The same things were measured in two ways. Each way mixes the same 11 hidden numbers, adds some noise and spreads widely along 6 directions of its own, which tell nothing about the thing.
Some things both ways: the first way, then the second way.
[-0.78 -0.88  0.24 -0.68  0.38  0.37 -0.20 -0.87  0.07  0.38  1.91 -1.83
  0.98 -0.75 -0.29  1.05  0.11  0.43  0.71 -0.06]
[ 1.58  0.20  0.28 -0.25  1.19 -1.23  0.94 -0.31  0.20 -0.47 -0.09 -0.69
  0.36  1.17  1.88  0.00  1.29  0.51  3.07 -0.10]

[-0.36  1.42  0.99 -2.64  0.51 -1.95  2.72  0.87  1.52  1.26  1.47 -0.34
  1.78  0.63 -1.83 -0.04 -1.21 -1.04 -0.50 -1.03]
[ 2.21  1.42  2.81 -2.18  0.56 -1.19 -0.76  1.50 -0.54 -1.40  2.41 -0.32
 -0.64  0.93 -1.05 -0.44 -1.78 -1.17  1.57 -0.61]

[-1.64 -0.90  0.58  0.28  0.82  0.84 -0.49  0.17 -0.58  0.77  2.79  0.62
 -0.18  0.07 -1.34  0.59  1.60  0.79  1.49  0.18]
[-0.04 -0.62 -0.68  0.83  0.11  1.18 -0.07  0.22  1.06  0.42  1.27  0.27
 -0.06 -0.77  0.27 -0.51  0.04  0.50 -1.64  0.65]

[ 0.18 -0.72  0.54 -0.43  0.45 -0.47  0.73  0.62  0.32 -0.12 -0.35  0.16
 -0.25 -0.31  0.63  0.87  0.06 -0.16 -0.19 -0.84]
[ 0.46 -1.00 -1.55 -0.23 -0.77  0.55  0.64 -0.94  1.40  1.81 -0.52  0.40
  2.35  0.45  1.42  0.02  0.85  0.72  1.44 -0.04]

[ 0.96  0.29  2.11  1.39  2.30  1.23 -1.42  0.78  0.97  0.17  0.28  2.20
  0.84 -2.32 -0.74 -0.66  0.56 -0.04  0.81 -0.78]
[ 0.95  1.04 -0.04 -1.24  0.46 -0.64 -0.31 -0.30  1.24  2.12  1.56 -0.04
  0.90  0.61  0.83 -0.10  0.00  1.33  1.33  0.64]

[ 0.10 -0.64  0.82  1.29 -1.38  1.10 -2.36  0.44 -1.08 -0.30  4.10 -0.13
  1.17 -0.95 -0.27 -1.33 -0.53  3.80 -0.38 -1.04]
[ 0.60 -0.03 -0.56 -2.50 -0.01 -2.34  0.01 -0.04  3.26  1.28 -0.37  1.95
  1.29  1.78 -2.28 -0.13 -2.03 -0.30  2.11  0.64]

[-0.53  1.82 -0.80 -0.80 -3.01  0.87 -1.16 -2.05 -1.40  0.24  2.74 -5.55
 -0.79 -2.97 -0.13  0.69  0.52  1.70 -2.16  3.40]
[ 0.84  0.69  1.25 -0.08  0.33  3.35 -0.38 -0.51  0.67  2.41  3.29 -0.59
 -0.03  0.43  0.21 -1.11 -2.07  0.61 -5.21 -0.47]

[ 1.77 -0.48  0.93  1.93  0.03  0.33 -0.68 -0.57 -0.98 -0.30  0.22  0.69
 -0.25  0.83  0.04 -0.72  1.05  0.28 -0.07 -1.06]
[ 1.55  1.29  0.87 -0.35  0.17 -2.50  0.58 -0.84  0.17 -0.92 -1.63 -1.43
  0.27  1.81  1.25 -0.38  0.18 -1.51  3.52 -0.13]

[-0.98 -0.52  0.98  0.18  0.42  1.21  0.55  1.35  0.05  1.31  1.19  1.07
  0.67 -0.24 -1.01 -0.11 -0.24 -1.66  0.55 -1.94]
[-0.61 -0.97 -0.99 -0.11  1.00 -0.33 -0.33 -0.68 -0.22  0.17  0.53  0.71
  0.40  0.10  0.45 -0.43 -0.65  0.71 -0.94  0.19]

[ 0.11 -0.06  2.42  2.49  1.18  1.49 -1.67  0.68  1.14  0.04  2.18  1.94
  1.25 -0.06 -1.27 -1.96  0.73  0.16 -0.20 -2.15]
[-0.61 -0.08 -0.69  0.43 -0.74  1.10 -1.08  0.66 -0.61 -0.20  1.08 -0.32
 -0.88 -2.12 -0.43  0.08  0.41  0.81 -1.89  0.92]

[-2.07 -1.21  0.80 -1.25  1.15  0.31  1.05  0.48  0.03  0.90  1.40 -0.45
  0.41  0.72 -1.53  1.33  0.89 -0.92  1.63  0.63]
[ 0.20  1.05  0.64  1.06  0.22  0.04  1.27  0.73 -0.85 -1.14  0.87 -1.02
  0.02 -0.59  0.91 -0.29  0.16 -0.21  0.11  0.21]

[ 1.01  1.72  0.19  0.50 -0.75  0.49 -0.13 -0.04  0.92  0.05 -0.09 -0.21
  0.49 -1.50 -0.64 -1.03 -1.54 -1.25 -1.39 -0.51]
[-0.99  0.26 -0.86  0.20  0.02  0.11 -2.06 -0.82 -0.69  1.79 -0.65  0.59
  0.05  0.96  0.91 -0.78  0.78 -0.01  0.46 -0.24]

[ 0.69  1.97  0.18  0.80  0.39  0.43  0.00 -0.20  0.82  0.28  0.36  0.71
  0.46 -1.14 -0.27 -1.36  0.10  0.12 -1.22 -0.50]
[ 1.94  1.67 -0.90 -1.18  0.52  1.72 -1.87 -1.72  0.48  2.16  1.79 -0.61
  0.80  1.66  1.20 -1.07 -0.01  0.04 -1.22  0.16]

[-0.46  0.87  0.11 -0.32  1.09  1.18  0.80  0.69 -1.11  0.95 -1.10 -0.30
  0.26 -2.49 -0.66 -0.85 -0.27  0.93 -0.61  1.68]
[ 0.55 -0.79  1.04 -0.86 -0.42  0.89 -0.89  1.57 -0.52 -0.28  1.28  0.46
 -1.18 -0.86  0.33  0.82  0.46  0.29 -2.52 -0.66]

[-1.00 -1.15  0.47  0.73 -0.61 -0.99 -0.14 -1.03  1.34  0.19  1.82 -1.51
 -0.97  2.38  0.25  0.26  0.44 -0.92 -1.09 -0.85]
[ 1.36 -0.41  0.37 -1.61 -0.09  2.25 -0.91  1.41  0.00  0.41  2.18  0.39
  0.60  0.14 -0.12 -0.01 -0.88  1.20 -1.36 -0.55]

[-1.09 -0.55  0.65  1.04  2.17  1.59  0.59  2.01 -0.07  0.79 -2.45  1.59
 -0.76  0.26 -1.08  0.33  0.88 -2.17  0.51  0.98]
[ 0.59 -0.21  0.26 -2.18  0.25  0.55 -1.63 -0.43 -0.27  0.57  1.04  0.58
  0.17  0.89 -0.34 -0.41 -0.87  0.16 -0.96 -0.24]

[-0.96 -0.35 -0.28  0.04  1.93  1.27 -0.21  1.28 -0.69 -0.81 -2.21  1.43
 -0.54 -1.62 -0.74  0.52  0.89  1.09  0.90  0.76]
[ 0.25  1.09 -0.13 -1.13 -0.77  1.88 -0.07 -0.50 -0.65  1.12  1.29  0.27
  0.74  0.00 -0.41 -0.37  0.14 -0.49 -1.54 -0.17]

[ 1.41 -0.25  0.01  0.96 -2.77  0.30 -1.11 -2.17 -0.37 -0.90  1.89 -1.89
 -1.03  0.64  0.73  0.40  0.46 -0.13 -1.07  0.66]
[ 0.47  0.34  0.56 -2.12 -0.52 -2.17 -2.49 -0.86 -0.52  0.74 -1.49  0.03
  0.38  2.14  1.21 -1.11 -1.79 -0.35  1.74 -0.18]

[-0.08  0.10 -0.81 -1.19 -0.93 -0.66  0.63 -0.21  0.33 -0.44  1.18 -0.79
 -0.22  0.39  0.42  1.59 -0.02  0.74 -0.47  1.15]
[-0.46 -0.24 -1.59  2.00 -0.73  0.74  0.62  0.55  0.64  0.07 -0.50 -0.40
  0.02 -1.37 -1.06  0.81  0.78 -0.48 -1.15  0.09]

[ 1.03  0.52 -0.75  2.07 -1.84  1.91 -3.23  0.02 -0.78 -2.83 -0.14  0.96
 -1.71 -3.02 -0.63  0.58  0.22  1.31 -0.57 -0.58]
[-0.04  0.24 -1.33 -1.39 -0.44  2.47 -2.83 -2.82 -1.68  2.95  0.71  1.03
  1.08  2.04  1.18 -2.51 -0.84 -0.49 -1.56 -0.70]

[ 1.24  0.24 -0.13  2.23 -0.41  0.26  0.47 -1.38 -0.81 -0.10  1.81  1.81
 -0.06  2.10  0.03 -2.23  0.55  0.58  0.06 -1.63]
[-1.35  1.11 -1.95  1.28 -0.53 -1.23 -0.79 -1.23  0.60  1.04 -2.51  0.04
  0.43  0.88 -0.04 -0.25  0.26 -1.53 -0.05  0.36]

[ 1.56  0.03 -0.55  0.57 -0.99 -1.26 -0.56 -0.13 -0.22 -1.15  1.21  0.55
 -0.52 -0.03  0.21  0.77 -0.08  1.14 -0.51 -3.06]
[-0.21 -1.28 -0.24  0.31 -0.11 -0.58  0.37 -0.49  0.41  0.21 -0.42  0.86
 -0.53 -0.03 -1.87  0.03 -0.19 -0.63  0.51 -0.69]

[-0.17 -0.31 -1.24 -0.30 -0.18 -0.63 -1.06 -0.07  0.20 -1.21 -2.01  0.28
 -2.82 -0.17  1.01  2.02  1.52 -0.05  0.32  0.31]
[ 1.34  0.80  0.56 -0.82 -0.04 -0.49  0.87  0.63  1.19  0.06  0.28  0.13
  0.58  1.17 -0.81 -0.53 -1.77  0.01  1.04 -0.21]

[ 1.95  0.28  1.07  0.76 -0.71 -0.07 -0.61  0.06  0.19 -1.22  0.67 -0.53
  0.40 -0.89 -0.07 -0.17 -0.75  0.81 -0.91  0.08]
[ 1.49  0.23  1.17 -3.26 -1.02 -2.37 -1.48 -0.48  0.52  1.66 -0.87  0.73
  0.69  2.29 -0.47 -0.36 -1.66 -0.52  3.31 -0.90]

[-0.23  0.88 -1.29 -1.84 -1.11  0.81 -1.99 -0.44 -0.63 -0.73  0.43 -1.07
  0.40 -3.60 -0.08  1.04 -0.45  2.33  0.36  0.71]
[-0.78  0.54  0.50 -1.46 -0.02 -2.55 -0.90  0.05  0.56  0.22 -0.89  1.31
 -0.87  0.91 -1.01 -0.75 -0.79 -0.07  2.02  0.80]

[ 1.83  0.36 -1.04 -0.25 -0.84 -2.06 -0.16 -0.76 -0.22  0.54 -1.46 -1.40
 -2.15  0.08  2.16  1.90  1.02 -0.68 -1.65 -1.39]
[-1.17 -2.89  0.41  2.07  0.03 -0.08  1.92  1.05  1.93 -0.62 -0.18  0.21
 -1.85 -2.50 -2.59  1.64  0.44  1.04 -1.78  0.04]

[-0.92 -0.84 -0.51  0.48  0.28  0.31  0.55 -1.26 -0.80 -0.10  2.79 -0.09
 -0.28  0.16 -0.24  0.94  1.46  1.21  0.69 -0.63]
[-1.10  2.49 -1.12  1.74  0.66 -0.85  1.99 -1.12  0.05  0.71  0.89 -0.43
  0.77 -0.53 -0.52 -0.18  0.00 -0.86 -0.71  0.85]

Other things, the second way, with their names:
<349>: [-2.10 -0.32 -0.33  2.56  0.04  0.23  0.48  0.12 -0.17  0.01 -1.45 -0.20
 -0.30 -0.77 -1.46  0.25  1.45 -0.94  0.86 -0.30]
<406>: [-0.38 -0.04 -0.25 -1.15 -0.14 -0.78 -1.31 -0.23 -0.70  0.68  0.06  0.51
  0.61  0.52 -0.09 -0.15 -0.81 -0.34  0.01 -0.35]
<100>: [ 1.59 -1.05  0.35 -0.92  0.37  2.71 -0.90  0.85  1.00  0.66  2.54  0.07
  1.25  0.49  0.52 -0.59 -0.88  0.80 -1.53 -0.56]
<12>: [-1.47  0.29 -1.50  2.06  1.10  0.90  1.91 -1.85  0.96  1.50 -1.25 -0.48
  2.23  1.21 -0.28 -0.01  0.75 -0.67 -0.19 -0.27]
<30>: [-1.82  0.33  0.21 -0.46  0.41  0.13 -1.47 -0.91 -0.46  0.63  0.70  0.49
  0.60  0.21 -0.10 -1.30 -0.25 -0.69 -0.57  0.96]
<267>: [-1.56  1.51 -0.06  1.76  0.70 -0.58  1.02 -0.97 -0.01  0.25  0.54 -0.82
  0.47 -0.73  0.61 -0.53  1.60 -0.60  0.88  1.40]
<2>: [ 1.09 -1.26 -0.14  0.82 -0.08  2.79  1.57  1.07  1.85  0.96  1.73 -0.33
 -0.07 -1.46 -1.43  1.51  1.02  1.65 -2.22 -0.56]
<262>: [ 2.77 -0.12  0.69 -0.26  1.71  0.72  0.82  1.83 -0.59 -2.01  0.69 -0.71
  0.74  1.78  1.34  0.78 -0.67 -0.03 -0.37 -2.07]
<54>: [ 1.48  0.00 -1.30 -0.40  0.01 -1.77 -1.25 -0.74  0.70 -0.61 -1.15  0.20
 -0.27  1.55  0.33 -1.32 -1.24 -0.67  2.24  0.25]
<104>: [ 0.96  0.19 -2.02 -3.12 -0.56  0.55 -1.98 -0.72  0.22  2.74  0.41  1.00
  3.03  1.76  1.40  0.10 -0.31  0.96  0.32 -0.17]
<87>: [ 0.51 -0.89  0.07  0.65 -0.01  1.56  0.61 -0.21  1.19  1.22  0.55 -0.36
  1.09  0.14  0.05  0.26  1.10  0.02  0.37 -0.61]
<237>: [-0.39  1.27  1.03 -0.29 -0.14 -1.19  0.11  0.50 -1.35 -0.55 -0.31  0.40
 -0.88  0.54 -0.44 -0.55  0.07 -1.09  1.41 -0.39]
<226>: [ 0.66  0.02  0.42 -0.75  1.43  0.87 -0.58  0.33  0.27 -1.00  0.49 -0.22
  1.41  1.54 -0.40 -0.29  0.57 -1.03  1.62 -0.45]
<305>: [ 0.99 -0.73 -0.49 -0.24  0.02  0.13 -0.63  1.26  0.97 -0.32 -0.16  0.01
  1.14  0.41  1.42  0.31  1.48  0.43  2.50  0.07]
<119>: [ 0.08 -1.00  0.01  0.36 -0.83  0.27 -0.56  0.78  0.57 -0.02 -0.55  0.78
 -0.49  0.00  0.08 -0.32  0.84 -0.75  0.71 -0.40]
<244>: [ 0.23  0.20 -0.99  1.42 -1.27  1.90  0.51 -1.52  1.30  2.24 -0.35 -1.17
  1.47 -0.10  1.17 -0.53  1.13 -0.01 -0.23  0.26]
<35>: [-2.16 -2.51 -0.61  1.24 -0.35 -0.56  0.09  1.32  1.15 -0.38 -2.41  0.66
  0.40 -0.79 -1.76  1.15  0.74  0.15  1.46 -0.10]
<155>: [-1.58 -0.76 -0.98  0.50 -0.54  1.01 -0.45  0.31 -0.64  1.61  0.44  1.72
 -0.76 -0.92 -0.80  0.11 -0.23  0.95 -2.74 -0.57]
<209>: [ 0.54  0.13  1.89 -1.09 -0.12 -0.56 -0.49  1.11 -0.89 -1.65  0.58 -0.54
 -2.02 -0.66 -1.12  0.41 -0.53  0.04 -0.88 -0.05]
<122>: [-0.44 -0.67  0.67  0.16  0.37  0.21 -0.38  0.77  1.71 -0.39  0.76 -0.06
 -0.26 -0.62 -0.71 -0.19  0.76  0.66  1.03  1.19]
<201>: [-1.24  1.49  0.25  1.22 -0.13  1.37 -0.53 -0.61 -0.96  0.35  1.90 -0.49
 -0.46 -1.35  1.05 -1.39  0.95 -0.51 -1.64  1.22]
<347>: [ 1.56 -0.78 -0.05 -1.69  0.73  2.10 -0.93 -0.21  1.13  1.86  2.55  0.22
  1.91  0.82  0.59  0.13  0.10  1.00 -0.81 -0.56]
<290>: [-2.00 -0.98 -2.11  0.28 -0.20  1.80 -0.11 -1.18  1.59  2.81  0.75  1.45
  1.71 -0.67 -1.53 -0.02  0.92  0.46 -1.38  0.79]
<287>: [ 1.25 -1.47 -0.51  0.34  0.23  1.89 -0.29 -0.69  1.77  0.58  0.99 -0.57
  0.28 -0.26  0.94 -0.37  1.70  0.91  0.20  0.68]
<186>: [-0.43  4.19 -0.94 -0.94 -1.57 -0.56 -1.11 -1.33 -1.65  2.05  0.17  0.43
 -0.09  0.71  1.04 -2.05 -0.51 -0.87 -0.37  1.01]
<342>: [ 2.52 -1.82  0.39  0.04  1.40  2.34  0.65  1.30  1.29 -2.00  0.66 -0.93
  0.73  1.10  0.02  0.65 -0.29 -0.31 -1.37 -1.21]
<358>: [ 1.40 -0.41  1.82 -1.25  1.14 -0.26  0.53  0.31  0.28 -0.73  0.63 -0.52
  0.53  1.26 -0.62  0.35 -0.17 -0.16  2.09 -0.97]
<282>: [-0.41  1.14 -0.57 -1.25 -0.96  0.58 -0.12 -0.90  1.03  2.44  1.10  0.91
  1.31  0.07  0.60 -1.08  0.29  0.35  0.11  1.29]
<91>: [ 1.39  2.26  1.01  0.08 -0.56  0.00 -0.38 -0.29 -0.03  0.01  1.11 -1.98
 -0.14  0.09  0.17 -0.90 -1.05 -0.91 -0.06  0.50]
<334>: [ 1.50  0.36  1.66 -0.97 -0.04  0.09 -0.12 -0.15 -0.21 -0.10  0.06 -0.04
 -1.41  1.53 -0.51 -0.68 -1.62 -0.65 -1.17 -1.31]
<330>: [ 1.62  1.01  0.58  1.20  0.44  0.95  2.25  1.56 -0.57 -2.58  1.10 -1.51
 -1.02 -1.22  0.47  0.86  1.46 -0.07 -0.84 -0.06]

Some of these things the first way, each followed by its name:
[ 1.10  0.24  0.35 -1.07  0.73 -0.02  0.81  1.21  0.25 -0.26 -1.06  3.03
  0.51 -0.87 -0.63  0.63 -0.61 -0.90  1.34 -1.21] : <406>
[-1.27 -0.71 -0.49 -1.14 -0.71  0.65  0.91  0.67 -0.10  0.38 -1.49 -2.53
 -0.72  0.68 -0.36  1.99 -0.39 -2.08 -0.32  3.36] : <35>
[-0.81 -0.58  0.72  0.03  1.33  0.06 -0.01  0.50 -0.03  0.83  0.23  0.26
 -0.33 -0.35 -0.20  0.42  1.14  0.47  0.07 -0.15] : <282>
[-0.71 -0.07 -0.64 -1.94  1.44 -2.02  2.70  0.37  0.98  1.18 -1.57  2.02
  0.20  3.05 -1.13  0.28 -0.11 -2.65  1.18 -2.45] : <226>
[ 0.90 -0.88  0.34  0.11 -0.89 -1.58  0.19 -1.26  0.28  0.18  1.13 -2.06
 -0.10  2.07  0.22  0.77 -0.09 -0.97 -0.81 -1.84] : <358>
[ 1.45 -0.07 -0.39  1.88 -1.69  0.95 -0.95  0.04 -1.22 -0.05 -1.41 -0.97
 -1.22 -0.10  0.61 -0.31 -0.36 -1.09 -1.66 -0.62] : <12>
[ 0.27  0.73  1.16  0.85  1.20  0.99 -1.61  0.51  0.22 -0.55  0.97 -0.70
  1.42 -2.95 -0.47 -1.23 -0.24  2.41 -0.30 -0.66] : <2>
[-0.52 -0.36  0.07 -0.53  1.93 -0.80  2.09  2.31  0.97  1.73 -2.69  1.63
 -0.92  1.28 -0.15  1.56  0.16 -2.99 -0.27 -0.44] : <290>
[ 0.98 -0.47  0.23  1.62  0.91 -0.03 -1.17 -0.39 -0.01 -0.13 -1.70  0.95
 -1.37  0.82  0.49  0.20  1.70 -0.64 -0.04 -0.88] : <209>
[-0.88  0.41 -1.50 -2.69 -1.31 -0.26  0.42 -1.95 -0.28 -0.72  1.75 -3.35
 -0.10 -2.70  0.31  2.63  0.04  1.89 -0.44  2.44] : <347>
[-0.25 -1.37  0.37  0.50 -1.43  1.48 -0.94 -0.32  0.42 -0.77  1.21 -1.38
 -0.03 -0.64  0.83  0.83 -0.88  0.77 -1.16  2.13] : <104>
[-0.28  0.33 -0.08  0.10  0.71 -0.43 -0.94 -1.39  0.27  0.22  0.42 -0.07
 -0.84 -0.09 -0.25  0.42  1.91  0.12  0.20 -0.87] : <122>
[-0.29 -0.80 -0.76 -2.07 -0.11 -0.38 -0.17  0.93 -1.10  0.28 -0.40  2.01
  0.09  0.85 -0.55  0.88  0.16  0.51  2.39 -0.78] : <342>
[ 1.55  1.08  0.14 -0.69 -0.49 -1.94  0.33 -1.47  1.13 -0.37  0.77  0.03
 -0.86  1.38  0.52  1.11  1.60 -0.54 -0.63 -0.40] : <91>
[-0.23 -1.58 -1.11  2.45 -2.49 -0.11 -0.65 -2.42 -0.80 -0.66  0.61 -2.29
 -3.18  2.23  1.51 -0.14  0.66 -0.52 -2.00 -0.25] : <262>
